The rows come from 4 hidden closed curves, with some noise, and rows from the same curve form a group. Each curve winds through 6 dimensions. The rows are also pushed far along 4 directions, which tell nothing about the answers.
Some rows, each with its group after it:
[-16  -4  32 -30   4  22  -7  22  28   2   1 -12   2 -13  -8  20]
lub
[-21  -1   9 -12  -1  14 -13   1  30 -26 -23 -30  13 -16 -19  -9]
Kuvav
[-23  -5  53 -28  -1   9  36  -3  44 -24 -39 -10  10   8  17  -6]
Gino
[ 16  -3  17   7  10   7   0  26  -4  -8 -13   4 -13 -21  42  23]
Tosu
[  2  12   3 -15  14  -1  -4  36 -15   3   5  16  12 -22  39  23]
Gino
[-30   7 -15 -49  24   8  -3  15  11   8  27   1  21  14  -7  11]
Tosu
[  9  -6  13  15   1 -16  35   5  -1 -13 -28  15   4 -12  51  -6]
Gino
[ 39  -8   6  25 -13   4   6   4 -18  -1 -15  -3 -15  -6  37 -10]
Kuvav
[ -5  25 -32  -6   8 -20  11   1 -25  33  26  20  -1  14  11   1]
Tosu
[-16  -7 -31   2  15   4 -31  -3   1   0  17  -6   1  -6 -35   5]
Gino
[  3  -8 -12  -3   3   5 -19  12   9  -6  -2 -19   6 -20 -12  -5]
lub
[-15   9  22 -35   0   1  28   1  12  15   1  19  10  23  24   4]
Tosu
[  2 -25   3  -3   1   2  -2   3  20 -17 -20 -22   7 -12  -2 -15]
Tosu
[  0   5  -1  -9   2  -9 -12  12 -24  35  17  36   4  -6  21  17]
Gino
[-16   2 -30   8   1 -27  21 -34  -4   7   4  -9   0  28 -35 -34]
lub
[  3 -12  10  18  11 -13   7  -8   1 -19 -17 -30 -20   3 -21 -10]
Gino
[ 31   4 -31  30 -14 -14 -12 -14 -27  24  17  30  -7   7   6  -4]
lub
[  6  -4  25 -13  -6  27 -30  18   6  -3  -1   1   1 -15   8  23]
Kuvav
[-26  -1  20 -34  -3  25 -22   4  25  -7   0 -14  15  -2 -25   7]
Kuvav
[-29   6 -40  10  -6 -19  -7 -39 -15  26  19   9   4  20 -46 -25]
Gino
[  3  21 -11  -4  14 -10 -10  15 -37  23  20  27 -10   1  20  26]
lub
[-19   8  -9  -8   6 -24  27   9 -20  40  15  46   3  -3  38  14]
Tosu
[ -2  -3  14 -20   2  -1  13   1   5  11   8   8   2  19   4   4]
Tosu
[ 15 -20  -1  38  -7 -23  25 -19  -3  -1 -27  -1 -21  -1  14 -22]
Tosu
[-40  16 -27 -10   1  -9   4 -19  12   7  10   3  17   9 -29 -12]
Kuvav
[-19   3 -13   2  -3 -11   3  -9 -15  20  10  31  11   1  10   1]
Gino
[ 14   5 -12  18  -7 -16 -11  -2 -29  26   4  23  -5  -6  14   0]
Gino
[ -7  -8 -12 -12   9  18 -15  -8  23 -19  -5 -24   4  10 -17 -11]
Tosu
[ 29 -21  16 -11   2  25 -51  34  -2  -7   9   4   3 -25   7  32]
lub
[-22  -7   7 -25  23 -18  34  10  -4  18  19  34   5  13  20  19]
lub
[-31  13 -13  -7  22 -26  35  -7 -11  17  16  16  -3  20  -1   2]
Gino
[ 24   6 -18  19  -1   4 -23  16 -16  -5  18  -9 -13 -14  -5  17]
Tosu
[ 34  12 -10  22 -16 -21  21 -10 -20  14   3  21  -5  15  22 -12]
lub
[ 10 -22  33 -15  -1   8  -7  14  11 -29  -7 -22  10  -3 -11   2]
Gino
[ 20  -7  -5  14 -14   4  -7   7   3 -14   4 -10  -1 -14  -6   2]
Tosu
[ 35 -16  16  24 -13   4  12   3  -8  -9 -28  -7 -13  -9  41 -13]
Kuvav
[ 14  18 -15   0  -5 -12  -5   8 -22  12  13  13  11  -2  11   0]
Gino
[  7  17   9  -9  -3  12  -5  34   4  20   9  14   0 -27  30  27]
lub
[ 54  -2  -2  33 -17   3 -26   6 -16   1   2  -2 -17  -9   4   4]
lub
[  6   6 -22  34 -11 -19  -1 -18 -31  21   2  30  -6  -1  16  -6]
Gino
[ 16  -6 -12   8  -7  12 -40  -3  -4   9  23  -8  -9   1 -39   9]
lub
[-22   4  -9  10   1 -19  28  -7 -11  22   3  25  -8  -2  16   4]
Tosu
[  0   0   2  15   1 -18  41 -10   2   1  -3  28   1  11  28   0]
Kuvav
[-27   0  -9  -6   8   9   7 -15  10  -7  15  -8  -1  19 -26   1]
Kuvav
[  3  12 -23   5   2  -8  15   7 -11   5  10  20  10  -4  30   2]
Kuvav
[ 15  11  27  -8  -3  16   3  39  13   3 -10   1   1 -33  41  24]
lub
[ 31   4 -22  27  -8   6 -22  -6 -30   7  15 -18 -23   5 -13  -8]
Kuvav
[-19   3  28  -4   0  -1  37  -6  23 -20 -35  -9   3  -1  22 -10]
Kuvav
[ 13   5  23  14  11  -6  26  22 -15  -5 -23   7 -18 -18  60  15]
Kuvav
[ 14   0 -15  -4  -9   3 -22   6 -12  22  20  28  11  -4   7   9]
lub
[-11   3  18   1  -2   7   8  -2  17 -19 -28 -16  -1 -10   8  -5]
Kuvav
[-27  11   7 -35  -9  12   3   6  16  10  10  13  21   0   2   9]
Tosu

New rows. What belongs after each?
[ 13  -3  -1  18 -21   8 -10   5   8 -20 -10 -15   0 -25  -4  -2]
Tosu
[ 16 -22  22   6   0   5   4   5  14 -30 -32  -8   0 -12  22  -2]
lub
[ -7  19 -16 -27  -4  16 -28  12 -11  35  37  37  14   4  11  26]
Tosu
[-14   2 -16  10   9 -10   5 -10   3 -17  -9 -25  -2  -1 -21 -17]
Gino
[ 13   8   7  26  -7   1   1  -1  -1 -14 -29 -12 -13 -16  19  -5]
Kuvav
[  0   1  -8  25  -3   1 -16 -14   1   7  -2 -21 -25  -5 -33  -5]
lub
[ 25 -14 -20  26  -9  20 -33  -3  -4 -24 -10 -43 -12 -14 -18 -19]
Kuvav
[  0 -23  16   7 -10   6  24 -18  16 -17 -29 -24  -4   8   5 -31]
Kuvav
[-10  -2  -6   6  15  -5  -2   0   5 -19  -9 -29  -7  -4 -20  -6]
Gino
[-23   0 -15 -11   9 -11  -7  -2  13   2  14   4  17  -1 -30   2]
Kuvav
[-11  -5  11  -2  13  -2  28  -5  12  -6 -14   4  -8  11  24   0]
Tosu
[-17  -1 -22 -36  20   9 -52  27 -16  24  43   7  12 -10 -32  28]
lub
[  1 -19  19   8  -7  24 -23  -8  23 -27 -18 -29  -7  -7 -24  -2]
Kuvav
[ -9  -4 -42  10  11   4 -34 -21   9  13  26  -2  -9  12 -54  -1]
Gino
[ 14  -2  10  -1  -2   8 -33  21 -29   4  25  18   1 -10   6  34]
Gino
[  5   2 -29  -1  -4   0 -37  -7 -11   7  19 -14   2   4 -42  -9]
lub
[-18 -15 -11 -11   2   2  -7 -18  10   4  17   6   7  19 -36  -3]
lub
[  4 -11   7 -12   0  13 -13   4  19 -23   3 -37   0   3 -35  -3]
Tosu
[ -9  -3  49 -16  -1   4  24   8  12 -27 -23  -9   7   1  19   6]
Gino
[ 37  -6  -8  39 -12 -17 -14 -10 -22  -6 -11 -18 -15  -4 -13 -19]
Gino
[-31  -4 -19 -14  23  -2 -16  -8   8  22  24   4  -6  11 -41   9]
Gino
[  4  17   8   2   2 -11  24   6  -2 -17 -15 -12   3  -1  19  -7]
Gino
[-15   5  -7 -22  -3 -12  24  -2   5  23   9  31  22   9  18  -5]
lub
[-15  -5  47 -35   3  16  26   4  54 -25 -34 -17  12   6  11  -3]
Gino
[ -6 -10  35  -8   1   3  18  28  13 -13 -28   0   0 -33  41  15]
Tosu
[ 11   1 -26  20 -13   6 -33 -17 -26  33  28  20 -12   9 -18   3]
Kuvav
[ -7  -1  -7  22  13 -19  24 -10 -11   0 -10  -9 -21   4   2 -10]
Kuvav
[-13   3 -11   3  -5  18 -32   0  14  10   6 -17  -5 -18 -33   3]
lub
[  9   8  -8   6   2 -13  10  14   1  -7  -3  15  14 -14  26   6]
Kuvav
[ 36 -16  12  23  -8  11 -29  15 -13   2  -7  11 -11 -22  25  16]
Kuvav
[-27  21 -22  15 -19 -27  51 -36  -1  19   1  18   1  22  -1 -25]
Tosu
[ -2  -3 -24  35  10 -18   1 -11 -23  11  -5  -1 -23  -7   1  -7]
Kuvav
[-52   5   1 -39  23  14  -8  14   5  14  21   7   8  -2 -10  24]
Kuvav
[-13  -6 -12   8  15 -29  34 -15  -5   3  -4  -2  -8  15  -7 -17]
lub
[ 13  25 -21  24   3 -14  -7   2 -34   6  14   1 -14   0   0   7]
Gino
[ 46 -15  25   4  -9  24 -40  29   3 -13  -4 -14  -7 -25   6  21]
lub
[ 18 -12  22 -26  -5  30 -42  26  16 -10   9 -14  11 -14 -16  19]
lub
[-12  -1   5 -40  18  20 -18  22  19 -17  11 -32  10   1 -21  11]
Tosu
[ 27  15 -22  36 -23  -1 -25   5 -25  10   2   3 -14 -26   7   5]
Tosu
[ -4   9  -2  -3  21 -23  23   7 -14  37  15  42 -11  10  30  19]
Gino
[ 11  16 -27  32  -5  -9 -17  -6 -31  31  10  25 -20 -10  11   9]
lub
[  5 -16   9   4  -7  -4  -9 -10   6 -18 -12 -30   2   2 -31 -21]
Gino
[  2  -7   0  28   7 -21  34  -4 -11  -1 -30   4 -15 -10  39 -13]
Kuvav
[ 21 -14  15  20   0 -13  13   9  -4   1 -14  25  -5 -14  40   9]
Kuvav
[ 24 -24   9  29   4  -5 -14  12  -4 -12 -26  -9 -14 -30  18   2]
Kuvav
[-18   5  25 -43   9  11  22   9  39  -1  -3  10  19  13  12   9]
Gino
[ 27   9 -10  24   3  -8   2   5 -31   7   9  -7 -24   3  10   3]
Kuvav
[  4   9  30  -9  -2   4  19   5  15   0 -20  11   1   2  32   7]
Gino
[-13  14  11 -26  -1   7  14  10  13  17  21  11   7   9  -2  15]
lub
[-34  -2 -20 -12  -1 -17   7 -31   1  13  20  -4  12  30 -53 -23]
Gino
[-35  17  -1 -31  -1  -6  38 -19  19  11  21   4  14  37 -27  -9]
lub
[ 20  15   2   5 -10  -1  -5  14 -13   7  -7  -1  -6 -13  24   4]
Tosu
[-15  11 -29   7  10  -6 -26 -15 -23  15  18  -2 -16  11 -37   3]
lub
[-31 -23   5 -15   8   1   8  -7  15   5  -3   5   9   2  -6  -6]
Kuvav
[ 20  -5 -19  29 -16  -1 -11  -7  -1 -15   5 -19  -9  -8 -23  -7]
Tosu
[-24  -6  29 -19  12   1  15   3  16 -12 -23 -16  -5   0   0   1]
lub
[ 33  17 -20  32 -16  -6 -14 -14 -24  16   2   1 -20   9   3  -8]
Tosu
[ -4 -28  45 -35   5  19  12  15  46 -41 -20 -22  24  -1   0   1]
Gino
[ 15   5 -27  32  -7   2 -14  -1   5  -7  -6 -28 -11 -21 -17 -13]
lub
[ 17  20  -5  15  -8 -21  31  -9 -26  25   9  24  -9  19  26  -6]
Kuvav
[ -1 -24   2  24  -2  -9   7 -22  17 -15 -20 -10  -5   1 -15 -17]
Kuvav
